All rows are made from the same 11 directions, up to rounding. Whole rows:
0: -0.156 -2.919  0.809  1.639  3.226 -0.067 -2.140 -2.179  0.664  2.903 -3.271  2.833 -1.550  0.389  0.827  1.482  0.132 -0.903
1: -2.138 -2.016  2.452  1.778 -0.765 -1.063 -0.277  1.611  0.681  3.690 -0.695  1.531 -0.385 -1.378 -0.627  2.229 -0.733  0.130
2: -0.499  1.821 -2.534  1.047 -0.160  1.568  0.675  0.341 -1.741 -0.496 -0.289  0.869  1.090  2.223  0.608 -0.137  1.177 -0.636
3: -1.263 -2.314  0.173 -3.016  1.236 -1.073  0.466 -1.064 -0.117  1.413  2.816 -0.295  2.559 -0.705  0.779  1.597 -1.083 -0.169
4:  2.413 -1.576 -0.578  1.739  3.152 -0.901 -1.592 -1.157 -2.251  1.485 -1.009  0.588 -0.806  1.034 -0.083  0.552 -0.553 -1.199
5:  0.181  2.076 -1.713 -0.761  0.881  0.496  0.190 -3.525 -1.177 -1.811  2.166  0.129  2.528  1.342  2.017 -1.113 -0.310 -1.496
6:  1.166  2.189  1.373  2.451 -0.660 -0.151 -1.342 -0.968  2.022 -1.824  0.302 -0.557 -1.448  0.788 -1.261 -1.817  0.270  0.267
7:  0.586 -0.258  0.473  1.170 -0.674  1.456  0.864  3.206  1.445  4.460 -0.065  1.286 -2.139  2.843 -2.190 -1.487  1.775  1.396
8: -1.139  3.401  1.021 -0.325 -2.013  1.737 -0.160 -4.182  0.066 -1.581 -4.496  2.515 -1.488 -1.973  4.391 -3.131 -1.153 -3.159
9: -2.679 -0.773  3.137 -2.195 -1.317 -1.416  0.407  0.427 -1.122  2.456  2.464 -0.198  1.982 -1.710  0.436 -1.494 -1.677 -2.080
10: -0.603  1.696  1.874 -0.396 -3.639 -1.470  1.003 -0.862  2.143  0.153  2.739 -0.762  0.580 -2.329  0.769  2.047 -3.058  0.738
11:  0.083 -0.699  0.032 -0.703  1.338  1.942  2.103 -1.343 -0.369 -1.579 -2.336  1.203  0.521 -2.466  2.266 -4.845  4.122  1.556
12:  0.785 -0.519 -2.272  2.545  0.579  0.321  1.845  1.778 -2.922  1.852 -0.374  1.295  0.882  0.037  0.094  1.648  0.734  0.878
13: -1.077  1.133 -0.156  1.927 -1.625  0.662  3.952 -1.474  2.598  1.972  1.882  3.272  1.471 -3.043  1.070  1.140 -1.026  2.230
14:  0.186 -1.408  1.000  2.894  2.387 -0.677 -1.046 -2.119 -0.967 -0.141 -2.617  1.812 -0.332 -2.183  0.892 -0.305  0.286 -0.737

The start of a row, then its end:
-1.194 -0.882  2.125 -1.225  0.004 -0.214  0.153 -1.066  3.336 -0.794  0.937 -0.119  0.196 -1.837 -> -0.354 -1.185  0.588  1.340
 0.859  0.144  1.263 -0.863 -0.664 -1.361 -2.534 -2.068 -0.753  2.697  0.641 -0.642 -0.588  2.420 ->  2.020  2.146 -2.403 -2.109
-0.724 -3.192  1.006 -0.752  2.056 -0.659 -1.087  0.477 -3.125  2.926 -2.377  0.947 -0.115 -0.556 ->  1.003 -0.117  0.030 -2.100
 0.570  1.259  0.539 -0.802 -1.414  1.022  1.941  0.377  1.749 -0.091  1.460 -0.244 -0.138 -0.263 -> -0.242 -2.930  1.326  1.758
 0.853  2.039 -2.280  1.261 -0.154 -0.054  0.495 -0.579 -3.488 -0.950 -0.579  0.554  0.618 -0.186 ->  0.947  0.727 -2.144 -2.274
-1.032 -2.693  2.873  0.028  0.367  0.902  0.674 -1.810  1.536  3.272 -3.021  2.530 -0.665 -2.142 ->  3.423 -1.607  3.172  1.872
 2.578  1.405 -1.532  1.499  0.676 -0.028 -0.051 -0.761  0.730 -1.944  0.128 -0.297 -1.262  0.223 -> -1.282  0.268 -1.062  0.497
 0.243 -1.592 -1.945  0.585  2.697  0.531  1.134  0.425  1.895 -1.316 -0.033  1.045  0.001 -1.174 -> -2.448  0.820  0.472  1.789
 1.242 -1.231  2.226  0.811 -0.294 -0.078 -1.503 -0.671 -1.203  3.054 -3.988  0.843 -2.630  0.014 ->  2.631 -0.643  0.888 -0.529
 0.517 -0.451 -1.554  1.308 -0.843  1.379  2.426  3.078  0.236  2.547 -0.348  1.097 -0.547  0.765 -> -0.787  0.983  1.916  2.775
 0.708 -2.312  0.043  0.172  2.032 -0.734 -1.145  0.852 -1.763  2.671  1.149 -0.534  0.696  2.485 -> -0.489  0.661  1.229  0.020
 0.278  0.377  0.515  1.323 -1.437  0.928 -0.927  3.421 -0.983  1.975 -3.542  0.358 -3.194  1.762 -> -1.115 -0.807  0.780 -0.793
-0.349  1.189 -0.715 -0.575 -0.264 -0.107 -2.884 -0.099  1.359 -2.323  0.189 -1.775 -0.705  3.257 -> -1.189  1.914 -0.608 -0.973
-1.607 -0.157 -1.147  0.669 -0.252 -0.071 -0.974  0.548 -0.465 -1.825 -2.920  0.422 -0.435 -1.045 ->  0.159  3.295 -1.114 -0.929
-1.034  0.019  1.311  0.201 -1.209  0.713  0.532  0.480  1.293  0.054 -1.953  0.808 -1.036 -1.539 ->  0.454 -1.126  0.990  0.697
 1.831 -0.772  0.262 -0.204  2.129 -0.039 -0.995 -1.922 -0.457 -0.660 -0.070 -0.619 -0.056  0.842 ->  0.825 -2.060  1.742  0.278
 1.299 -1.950  1.785  3.738  1.756 -1.684  1.565  0.608 -1.342  4.683  2.588  1.841  0.879 -1.669 -> -1.630 -0.892 -0.489  0.731
-2.752 -0.584 -0.884  1.332  1.045  0.032 -0.883 -0.354 -1.333  0.594 -0.622  1.660  1.800  0.789 ->  0.476  2.381 -0.210 -1.725
 1.618  0.019  0.098  2.460  1.209 -0.607 -0.125 -1.998  0.910 -1.941 -1.202  0.626 -0.867 -2.416 ->  0.005  0.271 -0.440  0.918
 0.329  0.232 -0.472 -3.581  0.766  0.058 -1.365 -2.202 -0.036 -2.051  1.366 -2.029  1.068  1.886 ->  1.444 -0.871  0.381 -0.847
-3.839 -1.286  0.886  0.044  0.482 -0.409 -2.455  3.747  1.167 -2.207  0.152 -1.567  0.554  1.446 -> -4.225  0.683  1.363 -0.608
-0.918  1.733  0.922 -0.788 -1.817 -0.242 -1.855  0.027 -2.872  2.563 -0.548  0.107 -0.446  2.646 ->  1.421 -0.309 -2.327 -4.368
 0.563 -2.140  2.119 -0.715  2.074 -2.445 -1.416 -0.048 -0.323  1.511  3.946 -1.611  1.183  0.446 -> -2.213 -0.611 -1.189 -0.763
 0.690 -1.692  1.609  2.832  1.691  0.055 -1.014 -0.209 -0.755  1.755 -2.594  1.327 -1.202 -0.067 ->  0.429 -1.620  2.510  0.438
-2.547 -2.033  0.591 -3.543 -0.308  0.503 -1.538  1.948 -1.877  1.088 -2.333 -0.921  0.104  1.479 ->  1.332  0.145  1.507 -1.604
 1.285  0.467 -0.026  0.979 -1.213  0.151  1.535  0.355 -0.798 -0.223 -1.893  0.393 -1.059 -2.549 ->  1.139 -0.317 -0.034  1.019
-2.012 -1.938  4.544 -1.320  0.280 -1.730 -1.436 -0.218  1.729  2.414  3.617 -0.950  1.362  0.249 -> -1.169 -2.071  0.352 -0.402
-3.476 -1.256  1.007 -1.481  2.150  0.237 -1.228 -0.255  3.152 -1.728 -1.371  1.685 -0.759 -1.872 -> -3.161 -1.102 -1.926 -2.467
 2.592 -2.133 -1.127 -1.585  3.142  0.039 -0.211 -3.148  0.952 -0.572 -0.674  0.057 -0.488 -0.482 -> 1.522 0.478 0.575 1.419
 0.811  0.651 -1.352 -0.072  1.062  0.199  0.571 -2.786  0.012  2.991  1.571  2.310  0.466  1.353 ->  1.064  1.234 -2.801 -1.621
 0.636  0.024 -0.842  0.740  1.374  0.324  1.748  0.392 -0.783  1.946  2.893  1.005  1.459  0.943 -> -1.352 -1.831  0.335  0.148
-0.821 -2.013 -0.754 -1.446  0.994  0.545 -0.197  2.735  1.675 -0.688 -0.809 -0.679 -0.870  0.426 -> -2.572  0.857  1.226  1.361
-0.472  0.375 -0.933 -0.091 -1.407 -1.078  0.510  0.991 -2.572  1.076  3.156 -1.416  2.813  1.336 ->  0.947  2.858 -0.521  0.092
-0.334 -0.412  0.038  1.464  1.869 -0.399 -2.811 -1.558 -1.302  0.511 -0.072  0.117  0.763  3.144 ->  0.606  0.764  0.860 -1.630
-1.810 -1.218 -2.102  1.098  3.483 -0.125  0.673 -0.574  0.334 -1.258  1.880  1.708  2.608 -0.756 -> -2.420  1.256 -0.721 -0.499
 0.523  0.075 -0.712 -2.649 -0.550  0.710 -0.583  1.508 -0.857  1.080  0.508 -1.522 -0.410  3.324 ->  0.036 -0.569  0.837 -0.432
 0.205  1.714 -0.709 -0.265 -0.510 -0.418  1.091 -2.361  2.096 -2.854  1.713  0.035  0.740 -2.367 -> -0.015  0.898 -2.487  0.347
 0.359  0.934  2.250  1.836  0.510 -0.573 -1.915 -2.433 -1.101  0.798 -0.449  0.675 -0.316  0.723 ->  1.166 -2.613 -0.110 -2.308
 0.229  0.859  2.127  1.673  0.252 -1.076  0.820  1.186 -0.340  1.573  3.874  0.136  0.733 -0.343 -> -3.357 -4.002 -1.137 -1.149
 0.605  0.781 -0.802 -0.035 -0.104 -0.535 -0.787 -0.933 -2.916  0.316  0.520 -0.622  1.066  1.468 ->  1.730  0.854 -0.768 -1.662
 0.979 -1.897  1.121  0.592 -0.450 -0.889 -0.424  1.073  2.533  1.234  0.599 -1.129 -1.019  0.129 -> -0.743  2.711  1.073  3.381
 1.059  0.854 -2.169  0.240 -0.345 -0.235  1.419  0.381 -2.409 -0.757 -0.215  0.050  0.436 -1.368 ->  0.464  1.452 -1.920 -0.581
-0.279 -1.532  0.107 -0.923  0.411 -0.892  1.890  1.355 -0.604 -0.294  0.943 -0.267  0.956 -3.426 -> -1.071  0.001 -0.918  0.710
 1.750 -2.347 -1.164  2.114  3.329 -1.381 -0.504 -0.172 -3.887  0.498 -1.573  0.642  0.220 -1.472 -> -0.077  1.368 -0.785 -1.029
 0.048  0.144  0.343 -3.294 -1.521  0.899  1.380  3.241 -1.095  1.504  0.982 -1.395 -0.335  1.164 -> -0.857 -3.310  0.982 -0.169
 2.026  2.427 -0.532  1.094 -1.905 -0.264  1.287 -1.610  0.273 -0.103  2.642 -0.636  0.814  0.396 ->  1.520  0.665 -0.533  1.520
 0.922 -0.434  1.626  1.623  0.305 -2.043 -1.390 -1.308 -0.716  0.111  2.000 -1.323  1.058 -0.024 ->  0.446  0.953 -0.219  0.289
